The rows of each matrix lie in a flat space through zero, up to rounding. After each matrix: how many dimensions does the smallest such space have?
In the rows, zero is written as 128.

[[162 133  83 153 118 168  66 152 111 167  98 206 115 146 161 101 143 109
  146 109]
 [133 147 140 119 143 102 143 107 104 120 129 109 162 124 132 149 125 120
  111 140]
 [ 83 140 164 129 136  97 151 112  93 130 149 160 138 134 112 180 138 149
  104 130]
 [153 119 129 121  91 110 108 150 167 126 119 127 103 157  79 117 136 130
   95  99]
 [118 143 136  91  83 123  91 151 161 116 129 143 118 148  85 136 164 116
  114  89]
 [168 102  97 110 123 191 130 167 152 133 100 129 114 106  85 180 145 134
  126 128]
 [ 66 143 151 108  91 130 128 125 139 149 148 204 112 149  79 168 192 127
  113 111]
 [152 107 112 150 151 167 125 177  98 146  96 140 139 127 122 159 117 165
  139 140]
 [111 104  93 167 161 152 139  98 125 143 117 141 112 118 179 114  97 130
  162 189]
 [167 120 130 126 116 133 149 146 143 160 140 108 145 134  92  90 133 129
  120 116]
 [ 98 129 149 119 129 100 148  96 117 140 201 134 122 114 120 124 111 126
  139 108]
 [206 109 160 127 143 129 204 140 141 108 134  28 143  81 120  96  96 142
   86 114]
 [115 162 138 103 118 114 112 139 112 145 122 143 201 151 118 135 142 121
  112 154]
 [146 124 134 157 148 106 149 127 118 134 114  81 151 144 147  75 107 139
  136 149]
 [161 132 112  79  85  85  79 122 179  92 120 120 118 147  70 180 111 104
   63 119]
 [101 149 180 117 136 180 168 159 114  90 124  96 135  75 180 103 168 138
  150  94]
 [143 125 138 136 164 145 192 117  97 133 111  96 142 107 111 168 162 135
  132 137]
 [109 120 149 130 116 134 127 165 130 129 126 142 121 139 104 138 135 161
  121 115]
 [146 111 104  95 114 126 113 139 162 120 139  86 112 136  63 150 132 121
  151 108]
 [109 140 130  99  89 128 111 140 189 116 108 114 154 149 119  94 137 115
  108 163]]

11

[[125 130 118 115 104 150 131 107 133 144  92 131 125 121 154 141 130 123
  101 111]
 [130 204  98 158 153 109 103  82 125  80 175 109 142 123 162 117 114 134
  127 146]
 [118  98 159 151 119 122 146 167 146 139 115 136  92 138 132 140 154 119
   72 193]
 [115 158 151  54 171 142 105 110 121 109 119 160 158 135 136  95 109  94
  160 132]
 [104 153 119 171  63 161 129 145 139 116  93 109 108 111 120 100 160 146
  144  73]
 [150 109 122 142 161  91 132 118 120 148 138 104 139 168 161 144  97 140
  131 149]
 [131 103 146 105 129 132 133 153 116 144 131 118 164 170 128 124 142 132
  130 150]
 [107  82 167 110 145 118 153 132  98 110 118 124 113 169 114 131 130 152
  188 130]
 [133 125 146 121 139 120 116  98 129 130 156 138 139 156 131 166  96 152
  144 144]
 [144  80 139 109 116 148 144 110 130 180  91 129 107 132  98 141 135 111
  116 129]
 [ 92 175 115 119  93 138 131 118 156  91 143 133 125 121 105 105 124 169
  126 122]
 [131 109 136 160 109 104 118 124 138 129 133 135  97  93 116 125 152 143
  133 141]
 [125 142  92 158 108 139 164 113 139 107 125  97 108 120 139 108 117 153
  138 135]
 [121 123 138 135 111 168 170 169 156 132 121  93 120 162 128 117 135 135
  105 109]
 [154 162 132 136 120 161 128 114 131  98 105 116 139 128 146 105 129 102
   95 105]
 [141 117 140  95 100 144 124 131 166 141 105 125 108 117 105 103 137 110
  124  67]
 [130 114 154 109 160  97 142 130  96 135 124 152 117 135 129 137 111 100
  131 156]
 [123 134 119  94 146 140 132 152 152 111 169 143 153 135 102 110 100 131
  154 182]
 [101 127  72 160 144 131 130 188 144 116 126 133 138 105  95 124 131 154
   83 145]
 [111 146 193 132  73 149 150 130 144 129 122 141 135 109 105  67 156 182
  145 106]]

17

[[165 112 113 139 116 153 119 144 102 112 121 115 141 140  98 122 147 121
  141 143]
 [112  36  57 148 145 167 166  92  71 151  75 118 112 116 122  98 107 122
  186 103]
 [113  57 134 132 112 128 138 107 125 161 119 187  88 149 113 144 126 111
  185 122]
 [139 148 132 129 127 110  91 142 105 143 119 123  99 156 132 105 116 157
  118 140]
 [116 145 112 127 138 132 126 148 143 141 118 147 154 124 164 101 119 139
  128 113]
 [153 167 128 110 132 130 123 136 145 113 120 110 131 123 124 112 134 119
  113 140]
 [119 166 138  91 126 123  99 120 195  71 172 134 139 122 152 118 191 172
   97 114]
 [144  92 107 142 148 136 120  98  90 135  99 145  88 150  95 149 141 115
  175 151]
 [102  71 125 105 143 145 195  90 128 149 122  75  79 108  81  79 139  91
  126  85]
 [112 151 161 143 141 113  71 135 149 162 153 211 106 135 165 158 109 150
  128 102]
 [121  75 119 119 118 120 172  99 122 153  87 146  92 141 105 134 116  91
  181 149]
 [115 118 187 123 147 110 134 145  75 211 146  49  27 155  59  46 100 101
   72  94]
 [141 112  88  99 154 131 139  88  79 106  92  27  73 140  84  73 145 122
  131 165]
 [140 116 149 156 124 123 122 150 108 135 141 155 140 167  93 165 159 114
  146 158]
 [ 98 122 113 132 164 124 152  95  81 165 105  59  84  93 133  96  62 123
  100  98]
 [122  98 144 105 101 112 118 149  79 158 134  46  73 165  96  38 112 138
  103 136]
 [147 107 126 116 119 134 191 141 139 109 116 100 145 159  62 112 199  88
  144 161]
 [121 122 111 157 139 119 172 115  91 150  91 101 122 114 123 138  88 138
  117 114]
 [141 186 185 118 128 113  97 175 126 128 181  72 131 146 100 103 144 117
   60 142]
 [143 103 122 140 113 140 114 151  85 102 149  94 165 158  98 136 161 114
  142 178]]

11

[[211 110 207 133 175  63 175 113 147  95 132 109 190 178 107  97 152  78
   57 111]
 [110 137 111 134 104 159 129 118 131 134 152 136 113 123 136 136 118 154
  142 128]
 [207 111 204 132 175  64 172 115 145  97 129 109 187 175 107  98 152  78
   60 112]
 [133 134 132 137 112 146 145 109 138 125 161 133 130 138 132 128 123 145
  123 122]
 [175 104 175 112 193  45 125 156 120 112  64 105 167 141 106 107 154  59
   90 128]
 [ 63 159  64 146  45 233 126  96 136 150 204 157  75 107 157 156  94 216
  181 130]
 [175 129 172 145 125 126 177  92 153 107 181 126 160 168 124 113 132 131
   87 111]
 [113 118 115 109 156  96  92 166 107 137  64 120 120 105 122 130 136  98
  142 140]
 [147 131 145 138 120 136 153 107 141 119 161 129 140 147 128 123 127 136
  111 120]
 [ 95 134  97 125 112 150 107 137 119 141 121 135 104 107 136 140 119 145
  156 136]
 [132 152 129 161  64 204 181  64 161 121 244 147 124 157 144 132 108 196
  122 111]
 [109 136 109 133 105 157 126 120 129 135 147 136 112 121 136 136 119 152
  144 129]
 [190 113 187 130 167  75 160 120 140 104 124 112 175 164 111 105 147  86
   75 116]
 [178 123 175 138 141 107 168 105 147 107 157 121 164 164 119 111 138 114
   85 114]
 [107 136 107 132 106 157 124 122 128 136 144 136 111 119 136 137 119 152
  146 130]
 [ 97 136  98 128 107 156 113 130 123 140 132 136 105 111 137 140 118 150
  154 134]
 [152 118 152 123 154  94 132 136 127 119 108 119 147 138 119 118 139 100
  108 126]
 [ 78 154  78 145  59 216 131  98 136 145 196 152  86 114 152 150 100 202
  169 129]
 [ 57 142  60 123  90 181  87 142 111 156 122 144  75  85 146 154 108 169
  188 143]
 [111 128 112 122 128 130 111 140 120 136 111 129 116 114 130 134 126 129
  143 134]]

2

[[130 117 132 109 124 146 136 121 102 122 122 134 115 125 123 162 121 117
  155 129]
 [117 116 116 158  98 101  62 177 170  72 112 123 107 136 139 101 103 107
   77 134]
 [132 116 135 157 125 115  96 140 141 107 142 117 111 130 128 132 118 129
   94 117]
 [109 158 157 213 144 119 111 128 186 116 140 110 116 173 121 133 134 168
   59 123]
 [124  98 125 144 141 135 105 174 135  85 143 131 130 136 141 101 108 113
   79  91]
 [146 101 115 119 135 124 139 150 122 114 144 136 143 127 140 107 116 120
  124  98]
 [136  62  96 111 105 139 186 167 111  94 134 148 130 122 145 115  99 115
  144 105]
 [121 177 140 128 174 150 167 145 123 163 124 129 155 188 140 122 161 155
  162 100]
 [102 170 141 186 135 122 111 123 205 101 108 136 139 171 120 106 122 144
   57 144]
 [122  72 107 116  85 114  94 163 101 112 136 109  94  72 137 116 117 106
  125 141]
 [122 112 142 140 143 144 134 124 108 136 152 116 118 116 123 142 134 138
  114 114]
 [134 123 117 110 131 136 148 129 136 109 116 153 150 137 131 115 112 113
  129 122]
 [115 107 111 116 130 143 130 155 139  94 118 150 150 123 137  85 108 103
   94 119]
 [125 136 130 173 136 127 122 188 171  72 116 137 123 206 146 126 108 132
  103  92]
 [123 139 128 121 141 140 145 140 120 137 123 131 137 146 134 123 138 132
  145 119]
 [162 101 132 133 101 107 115 122 106 116 142 115  85 126 123 193 114 129
  166 122]
 [121 103 118 134 108 116  99 161 122 117 134 112 108 108 138 114 125 120
  116 129]
 [117 107 129 168 113 120 115 155 144 106 138 113 103 132 132 129 120 139
   96 125]
 [155  77  94  59  79 124 144 162  57 125 114 129  94 103 145 166 116  96
  237 130]
 [129 134 117 123  91  98 105 100 144 141 114 122 119  92 119 122 129 125
  130 174]]

8

[[108 132 131 133 130 128 117 117 132 140 125 124 108 129 141 134 115 111
  126 152]
 [132 117 106 115 134 175 134 124 108 149  94 124 132 133 122 129 147 138
  117 104]
 [131 106  82  99 139 218 138 114  91 171  61 119 131 137 120 132 163 140
  107  90]
 [133 115  99 116 139 210 135 128  95 169  75 122 130 135 117 126 156 151
  105  81]
 [130 134 139 139 129 127 125 137 129 129 135 130 127 127 126 123 124 137
  125 119]
 [128 175 218 210 127  79 102 186 154 122 200 142 112 117 125 102  84 169
  121 105]
 [117 134 138 135 125 102 120 123 140 121 143 128 117 126 137 132 113 113
  134 155]
 [117 124 114 128 137 186 123 124 108 168  90 122 113 134 129 129 136 136
  108 109]
 [132 108  91  95 129 154 140 108 115 131  97 123 138 133 126 137 150 118
  129 128]
 [140 149 171 169 129 122 121 168 131 129 157 137 131 123 116 109 118 168
  119  87]
 [125  94  61  75 135 200 143  90  97 157  57 116 132 139 128 144 165 111
  120 124]
 [124 124 119 122 130 142 128 122 123 137 116 126 125 130 130 131 132 125
  125 128]
 [108 132 131 130 127 112 117 113 138 131 132 125 108 129 143 136 112 103
  132 164]
 [129 133 137 135 127 117 126 134 133 123 139 130 129 126 127 126 123 131
  130 128]
 [141 122 120 117 126 125 137 129 126 116 128 130 143 127 121 127 139 132
  133 119]
 [134 129 132 126 123 102 132 129 137 109 144 131 136 126 127 128 126 124
  138 137]
 [115 147 163 156 124  84 113 136 150 118 165 132 112 123 139 126  98 120
  134 154]
 [111 138 140 151 137 169 113 136 118 168 111 125 103 131 132 124 120 141
  107 112]
 [126 117 107 105 125 121 134 108 129 119 120 125 132 130 133 138 134 107
  137 150]
 [152 104  90  81 119 105 155 109 128  87 124 128 164 128 119 137 154 112
  150 139]]

3
